The rows are grouped in 4 ways, from coarse to fine. Each group lies inside one group of the grouping before and may be the whole of it. The rows also spread widely along 14 directions, which tell nothing about the answers.
In the rows, 128 means zero.
Known rows, each followed by its group in each grouping:
[123 131 177 152 154 107 141 156 154 151 161  81 133 124 168 119 146 101
 137 177 118 142 128 147 125 151 139 153 138 143 138  94]
j294 j845 j92 kamig
[119 109  47 132 102 105  94 105 138 127 174 129  98 165  96 174 104 142
 104 138 150 110 149 141 154  60 121 110 109 123 120  94]
j865 j502 j873 niro
[ 95 111 120  91 152  59  84  57 156  97 121 124 123 105  87 110  96 101
 114 100 157 169  76 159 148  98 154 171 134  79  99 151]
j294 j65 j914 Ler
[162 108 161 158 194 142 133 128 156  87 160 125 157 160 115  97 189 105
 143 139  89 128 122 143 129 165 172 149 152 155 148 135]
j865 j2 j755 patig
[163 101  73 192 146  87  76  91 173 146 158 109 144 154 120 132 140 122
 138 157 183  86 136 104 145  92  64 103 123 118 158  99]
j685 j411 j431 mokuf
[141 126 162 134 195 125 139 109 151 140 125  86 120  96 100 115 121  98
 143 132  92 161  87 130 135 160  99 174 176 134 146 144]
j294 j845 j92 pebar
[114 143  84 129  56  81  52 111  96 138 136 129  86  79 105 190  84 112
 120  97 173 106  89 123 169  97 106 181 146 101  48 155]
j865 j502 j873 mudog
[115 138  97 136 120  21  92 102 141 122 103 168 127 123 159  84 118  73
  91 136 177 148 129  98 158  92 127 165 110  89 152 169]
j294 j984 j95 fav
[104 136 118 145  78 146 128 173 119 124 118 109 127 140 153 198 120 130
 151 122 124 119 196 125 139  71 179  86 134 129 158  99]
j685 j643 j193 vedu
[130 129 136 140  94 117  98  69 118 149 130  97 139  83  95 170 130 114
 196 127 170 100  84 177 133 107 147 135 134 114 109 115]
j685 j643 j902 Rerom
[153 118 146 138 145 128  53 169 127  95 199  84 144 124 135 141 125 132
  70 124 155  75 109 120 148  84  94 149 143 133  69  75]
j294 j984 j95 zor
[139 125 122 151 118 106  89 144 144 120 122 142 120 114 153 141 136 131
 109 112 154 115 132 100 136 114  87 131 136 120 135 137]
j685 j411 j649 ruvif
[114 134 154 137 157  95 100 105 133 137 116 118 132 110 109 104 114 100
 123 100 121 132  83 151 122 131 130 161 150 111 101 134]
j685 j748 j161 Nelom
[133 114 158 146 151 136 169 112 131 143 132 105 157  87 117 130 155 146
 169 143 105 105  93 121 113 134 134 142 129 174 164 163]
j294 j65 j160 pimo
[158 130 178 109 171 117 142  90 170 155 163  73 100 103 126 126 145 103
 140 179 124 183  84 205 133 171  80 169 149 116 147  71]
j685 j643 j902 tinor
[100 145 140 120 113  99 134 175 140 149 106 118  80 132 175 180 122  95
 138 131 120 194 182 142 131 134 129 129 159 112 162 103]
j294 j336 j859 kof
[117 136 128 165  65 158 137 145 108 154 152 126 136 130 139 181 167 169
 163 151 125  64 127 164 107 117 171 106  95 172 108 105]
j685 j748 j161 vuzon
[114 115 127 142 162  99 124  85 147 118 112 114 147  89  97  96 122 139
 111 123  94 114  69 108 133 131 150 168 119 143 111 190]
j294 j336 j563 dedo
[ 95 107 144  93 152  87 145 128 142 112 119 114 123 104 124 127  97 130
 111 108 120 163 128 119 130  90 144 149 141 124 158 154]
j294 j65 j914 lan
[134 109 156 136 137 106 143 126 137 141 170 111 126 127 133 138 149 128
 150 153 130 123 119 149 122 126 126 143 131 155 148 114]
j865 j502 j201 gisit
[174 120 127 157 138 150 127 109 163 129 204  51 126 137  99 155 160 118
 157 205  92 116 114 139 165 172 144 194 168 172 110 125]
j685 j643 j156 Lafi
[134 124 137 135 160 126 100 113 138 121 128 147 134 124 114 124 148 111
 125 109 132 133 103 149 124 119 106 131 141 127 133 124]
j294 j65 j160 Vibu
[139 116 155 136 158 114 131 126 152 130 147 105 117 106 130 130 157 133
 132 150 102 144  93 125 128 179 112 181 151 157 123 154]
j294 j336 j859 gok
[117 174 105 161  82 120 116 145 110 175  70 153  99  72 171 163 118 137
 104 118 126 119 110 118 120 133  73 124 108 117 132 140]
j294 j336 j859 gok
[105 155 141 160 163 107 145 103 138 180  78 124 132  99 132 101 104 116
 114 125  96 142  95 152 100 136 104 122 123 115 153 125]
j685 j643 j156 Lafi
[ 50 114 169 121 162  46 202 128 120 169 119 103 142 111 120  91  85 105
 144 145  72 155 139 110 108 108 209 175 152 179 160 187]
j294 j336 j563 dedo
[131 121 111  86 102  90 124 151 148 102 144 115  76 103 160 170  96 130
  80 127 147 174 153 115 168  81  91 144 127  95 162 115]
j865 j502 j873 niro
[115 145 112 161 134 120 141 126 132 163  92 134 109 101 139 136 114 139
 110 124  97 127 105 125 115 137  97 124 111 123 146 143]
j865 j502 j873 niro
[121 172 147 137 121 124 116 113 118 182 109 107 102  84 132 143 100  96
 117 134 114 147  89 185 122 143  93 155 145 102 105  91]
j685 j643 j902 Rerom
[ 79 102 151 121 118  87 112 159 119 110 142 162  99 152 129 160 145 120
 152  96 124 153 145 134 120 147 186 166 166 153  96 173]
j865 j502 j873 mudog
[117 105 133 125 135  98 163 124 144 131 157 108 128 115 131 128 139 154
 124 165 108 128 117 119 126 127 144 158 116 170 148 152]
j294 j336 j859 gok
[127 166 116 145 134 144 144 117 136 132  92 161 142 125 150  99 145 104
  91 141  92 135 125 160 129 109 154 113  92 116 164 114]
j294 j65 j160 pimo
[ 92 105 101 126 157  88 138  96 116 148 136 202 119 144  87  96 125 146
  98 111 127 124 106 133 101  96 105 137 112 172 143 164]
j294 j845 j92 pebar
[ 96 147 134 158 109 131 112 149 134 146 110 108 124 106 156 159 129 142
 119 130 101 114 118 142 118 138 153 123 113 133  97 118]
j294 j336 j563 dedo
[134 152 124 131 123 172 149 138  88 135 122 169 118 107 103 138 128 137
 100 107  78 100 104 150 122 105 125 134 122 163 136 137]
j865 j502 j873 mudog
[ 92 162 128 162 118 100 100 167 121 164  97 166 114 132 188 131 133 124
  82 123 132 128 130 143  98 136 103 115 102 116 117 104]
j294 j984 j95 fav
[136 123  93 125 107 121 145 101 158 132 138  64  89 110 103 181 111 135
 156 161 104 153 119 122 168 144 139 176 150 127 134 157]
j685 j748 j161 Nelom
[114 122 147 120 169 124 145 102 117 178 123 113 108 100  82 152 114 129
 160 113 110 144  90 167  96 131  80 134 163 155 146 112]
j294 j336 j859 gok
[117 152 117 101 134  97  74  92 111 112 117 114 124 105  83 127  82  63
 110 101 140 143 100 159 165  75 156 167 159  83  95 116]
j294 j984 j95 fav
[ 83 141 131  70 139  90 140 144 126 127 130 102 103  73 139 120  42 144
  17 108 101 167 102 134 137  63  98 156 117 100 118 111]
j294 j65 j160 pimo
[139 141 103 156 166 144 115  68 148 168 102 127  98 109  80 142 145 131
 144 134  89 145  58 165 116 193  77 154 143 136 112 139]
j294 j336 j859 gok

New rows. What belongs after each?
[167 145  96 206  85 196 119 161 103 124 117 140 133 110 128 185 164 157
 149 123  80  51 131  62 149 146 133 135 139 181 125 201]
j865 j502 j201 gisit
[100 111 118 159 161  67  45  88 177 114  92 178 108 171 128 112 162 110
 128  85 164 165 101 162 111 172 122 127 129  78  88 136]
j685 j748 j161 vuzon
[115 110 143 140 109 120 111 147 119 142 163 121  94 115 120 188 147 153
 158 122 125 119 102 138 118 167 117 167 156 166  81 151]
j865 j502 j873 mudog
[ 93 109 125 116 128 109  87 152 134 118 163  91 104 111 116 173  96 163
  86 109 114 123 109 119 134 113 120 156 146 144  62 127]
j294 j336 j563 dedo
[108 102 102 138  80 148 101 117 136 118 141 144 106 118 122 207 177 216
 150 120 143  99  92 157 104 150 130 109  89 156  86 135]
j294 j336 j859 gok
[102  77 144 184 135 105 100 104 161 152 155  67 165 112 128 176 162 181
 208 137 174  73  87 142  88 132 128  87 106 146 109 113]
j294 j65 j160 Vibu
[ 89 114 171 155 171  82 129 117 122 177  99 155 126 111 116 122 147 119
 174 101 119 138  97 130  79 167 108 150 162 172 132 173]
j294 j336 j563 dedo
[114 128 158 139 105 102 113 175 132 130 142  98 127 116 178 165 138 116
 139 135 144 124 157 125 131 111 149 128 141 131 132 104]
j294 j336 j859 gok
[132 141 111 171 129 103  94 148 123 151 115 144 113 130 145 145 115 102
 115 108 133 117 143 100 137 110  84 125 148 121 141 133]
j865 j502 j201 gisit
[ 86 137  89 144 100 125 112 106 135 126 113 143 115 143 114 150 135 138
 124 134  96 129 117 162 128 137 205 136 108 131  86 142]
j294 j336 j859 gok
[102 126 105 124 151 113  93 142 172 106 161 110 106 185 133 123 104 118
  53 143  96 162 154 167 144 111 157 135 134 101  98  63]
j685 j411 j431 mokuf
[ 79  79 149 126 170  44 139 117 162 112 129  55 122  90 110 127  75 140
 138 112 104 157  94  79 140 139 162 186 161 121 113 207]
j865 j502 j873 mudog
[110 104 185 144 152  91 126 139 127 148 124 117 146  74 137 118 123 157
 134  98 142 100  85 109  90 122  87 140 141 152 129 151]
j685 j411 j649 ruvif
[ 98 113 136 113 118  83 162 128 144 128 134 112 126  87 152 128 113 161
 103 146 125 138 111 110 126 107 134 157 100 141 152 166]
j294 j65 j914 Ler
[ 86 120 127 124 143 112 140 118 125 165 122  95 109 119  98 167  96 131
 155 119 107 146 124 156 109 111 137 124 153 141 131 110]
j294 j336 j859 gok
[ 90  88 145  93 174 115 142 110 173  98 158  34 108 129  88 161  86 140
 139 127  85 179 115 167 140 119 190 142 153 107 116 100]
j865 j502 j873 niro
[127 116 134 172 153  96 124 123 171 133 128 100 126 134 151 125 150 113
 147 153 116 139 122 122 131 161 141 141 128 118 142 140]
j865 j502 j873 niro
[122  93 160 135 155 116 121 150 154 112 154 106 133 141 144 155 163 142
 154 128 135 134 141 134 114 131 137 117 144 149 146 110]
j294 j336 j859 gok
[131 143 149 123 145 146 154 168 100 152 157 167 107 158 114 124 137  91
 115 136  81 139 166 144 120 119 127 164 186 191 154 119]
j685 j411 j649 ruvif
[147 106 111 156 147 126  94  77 168  99 128 122 150  88 109 104 145 188
  85 126 126  87  41 126 127 138  95 140  82 118 100 151]
j685 j411 j431 mokuf
[ 91 119 158 104 121  52 114 119 113 149 143 145 121 104 137 126 125 120
 127 125 172 139  96 157 108 110 120 162 124 134 114 128]
j294 j984 j95 fav
[131 105 125 144 125  93  99 104 155 125 159 120 142 121 137 139 157 139
 142 146 173 110 105 141 128 108 113 125 106 130 131 118]
j294 j65 j160 Vibu
[130  93 163 129 128 126 143 150 132 121 192  77 130 106 121 165 147 151
 165 153 126 109 119 110 136 131 143 170 155 186 124 150]
j294 j845 j92 pebar
[136 151  97 136 131 119 135  98 157 117 101 124 126 108 137 106 116 107
  93 151 114 145 119 133 163  99 140 131  94  95 168 127]
j294 j845 j92 pebar
[160 128 145 177 177 135  95 108 150 140 141 108 154 147 114 118 172  82
 167 145 126 107 116 153 125 143 127 125 154 138 137  93]
j294 j336 j859 gok
[143 148  82 135  12 134  60 120 110 114 141 153  98 102 151 222 174 148
 153 139 204  89 113 161 157 112 127 134  92 117  82 112]
j294 j984 j95 zor
[176 125 106 146 172 152 101  94 175  97 100  99 117  85 114 130 121 155
  82 114 109 137  80 104 158 136  49 133 127  93 150 146]
j685 j643 j902 tinor
[167 126 132 169 132  80  72 132 182 117 122  77 125  75 189 131 123 129
  89 142 169 126  99  72 163 143  43 154 123  75 130 143]
j685 j643 j902 Rerom
[153 140 207 117 117 101 113 210 129 122 170 154 126  98 233 120 176 112
  74 143 168 138 136 133 120 121  58 151 124 138 152  88]
j294 j65 j160 Vibu
[120 158 103 139 152 106 154  76 123 156  89 120 130  99  90  92  81  79
 115 133  85 136 101 145 146  90 151 146 125 106 161 140]
j865 j502 j873 niro
[152 173 126 119  70 136 134 128 118 137  94 120  91  48 150 176 134 113
 133 143 115 150 101 131 165 148 109 179 133 117 137 157]
j294 j336 j859 kof
[165 103 121 137 163  89 117 108 160 112 197 112 119 159 106 105 149  85
 119 182 117 147 136 104 173 148 126 216 179 159 134 166]
j685 j643 j902 Rerom
[ 72 124 129 154 116  80 145 137 115 163 116 140 130  99 141 127 117 151
 120 127 104 115 107  94 106 138 146 167 123 166 107 202]
j294 j65 j160 pimo
[104 122 109 114 107  93  98 132 122  89  94 153 109 102 130 152  99 123
 107  70 140 141 134  99 152  79 144 136 133  95 131 175]
j865 j502 j873 niro
[140 142 107 153  89 115 104  93 143 141 145 105 117  72 129 146 150 155
 114 173 119  96  56 131 149 165 118 188  97 146  73 162]
j294 j336 j563 dedo
[154 118 125  97  87 130 105 154 134  70 173 151 115 142 141 156 155 117
 110 133 152 131 172 128 169  78 155 149 143 138 146 117]
j685 j411 j649 ruvif
[113 116 153 175 192  74 157  83 149 176 146  93 154 103 103  58 130 114
 136 178  90 113  59 115 114 170 133 197 131 171 121 182]
j294 j845 j92 pebar
[ 85 125 125 176 130 108 179 128 116 153  71 157 140 117 127 135 137 144
 178 106  89 123 133 112  91 144 182 111 121 155 172 199]
j865 j2 j755 patig
[115 100 186 131 161  61 154 129 166 131 157  63 153  97 165 102 136 128
 137 168 134 137 109 124 121 130 149 157 121 137 153 125]
j294 j336 j859 gok
[ 84 173  86 116  69 106 120 104 126 174  81 126  92  84 151 177  80 124
 109 128 149 156 117 189 130  77 111  93  85  67 137  75]
j294 j65 j160 Vibu
[ 79 128  94  55  61  72 140  96 117 127 108 150  79  72 122 164  68 173
  81  96 161 159  98 162 134  53 114 134  80  93 132 135]
j685 j748 j161 Nelom
[ 64 100  76 132 129  52  89  59 137 157 137 163 107 143  74 122 101 158
 106 115 148 131  78 155 107 114 118 150 107 131  72 153]
j685 j643 j193 vedu
[127 137  91 145 142 136 118 120 158 115 129 121 126 151 125 131 128 112
 102 147  98 141 142 137 151 110 150 125 124 118 144 117]
j294 j65 j160 Vibu
[111 119  86 120 138  93  98 103 167 127 124  72  91 111 111 176  81 120
 122 125 127 174 123 114 163 118 107 152 158  89 120 136]
j294 j65 j160 pimo
[130 129 131 146  80 109 142 145 121 135 172 124 133 100 164 135 147 156
 102 171 130  81 110 129 133 107 143 152  80 158 120 132]
j865 j502 j873 niro
[ 84 120 109 143 113 106 162 121 122 148 101 138 120 107 125 145 109 164
 130 117 102 118 119 122 109 106 153 116  96 142 148 165]
j865 j502 j873 niro
[ 26  97  80 143 124  89 137 103 123 174 103 118 100 136  82 181  64 186
 146  89 106 125 117 147  84  96 160  89 111 133 101 142]
j865 j502 j873 niro
[135 137 131 156  97 118 148 130 138 135 125  60 132  87 145 167 120 111
 173 160 117 113 130 118 160 116 173 142 128 119 152 138]
j865 j502 j873 mudog
[ 95  68 146  68 129 105 123 115 159  96 219  64 106 161  89 194 117 155
 156 141 147 165 144 194 135  90 180 138 157 144 109  69]
j685 j643 j156 Lafi
[107 122 161 168 128 119 103 154 148 112 101 105 146 124 158 146 147 135
 151 100 125 114 128 125 116 137 173 111 131 113 113 134]
j685 j748 j161 vuzon
[106 121 142 161 154  50 154 114 150 144 105 148 142 138 146  71 139  94
 135 142 113 143 132 100 122 142 162 169 132 141 167 195]
j685 j748 j161 Nelom
[150 146 119 125 111 125 104 102 143 131 146  94 116  95 121 155 134 106
 129 158 130 129 103 157 162 120 124 158 129 122 118 104]
j294 j336 j563 dedo
[125 154 110 138 113 142 135 114 115 157 119 178 117 135 130 128 137 127
  98 137 118 123 124 182 113 105 113 111  99 134 149  95]
j685 j643 j902 Rerom
[ 95  95 133 137 145 118  73 113 132 130 131 122 110 124  88 183 127 144
 173  75 155 128 100 147 110 132 113 123 163 130  87 130]
j294 j845 j92 pebar
[139 131  92 125 104 118 130 110 128 111 140 175 118 130 132 125 162 145
  95 156 137 116 116 138 140 107 127 147  85 149 146 143]
j294 j984 j95 zor
[ 97 125 121 134 128  81  76 143 121 134 136 130 112 133 131 149 110 115
 109 108 150 130 125 123 128 111 118 150 150 121  90 128]
j294 j984 j95 fav
[112 132  99 141 141  90 113 125 146 142 122 100  91 121 108 137  83 116
  96 124  95 153 117  94 154 140 109 184 169 121 103 171]
j685 j748 j161 vuzon
[118  80 152 102 218 144 149  96 165  93 133  93 122 128  59 133 126 142
 157  99  84 175  99 141 124 142 142 142 172 145 156 149]
j294 j845 j92 pebar
[105 101 135 119 162 144 162 114 147 132 152 106 118 144 100 155 153 175
 148 151  91 144 104 175  98 151 151 127 118 168 138 113]
j294 j984 j95 fav
[110 110 147 132 146 104 106 122 147 108 136 100 156 106 135 130 124 137
 123 112 142 115 108 130 127  92 146 119 117 114 124 121]
j294 j65 j160 pimo
[ 94  98 143 114 126  75  94  99 103 137 149 142 108 118  77 163 136 121
 187 102 165 132  92 147 114 135 138 184 175 162  82 170]
j294 j984 j95 zor
[ 96 135 146 109 138  58 132 164 133 134 108 132  95 136 165 130  82  64
 108 112 133 201 198 109 151  89 133 152 183 102 179 136]
j685 j643 j902 tinor
[ 95 149 116 157 116  11 141 109 130 184  83 116 115  67 163  92  59  91
  97 140 133 143 105  71 145 110 100 180 120  98 151 196]
j865 j502 j201 gisit
[ 90  98 117 159 115 100 111 146 158 106 172  98 152 183 154 144 140 139
 131 151 136  99 170 152 128  80 225  87  90 124 119  79]
j865 j502 j873 niro
[120 100 142 112 180  97 119  94 160 115 157  98 125 133  88 122 132 109
 141 136 112 156 108 149 137 129 148 164 158 144 126 130]
j294 j336 j563 dedo
[118 135 138 144  94  76 107 143 125 157 145 155 119 112 175 137 159 127
 116 150 166 115 119 144 115 126 103 143 102 142 119 116]
j294 j336 j859 kof
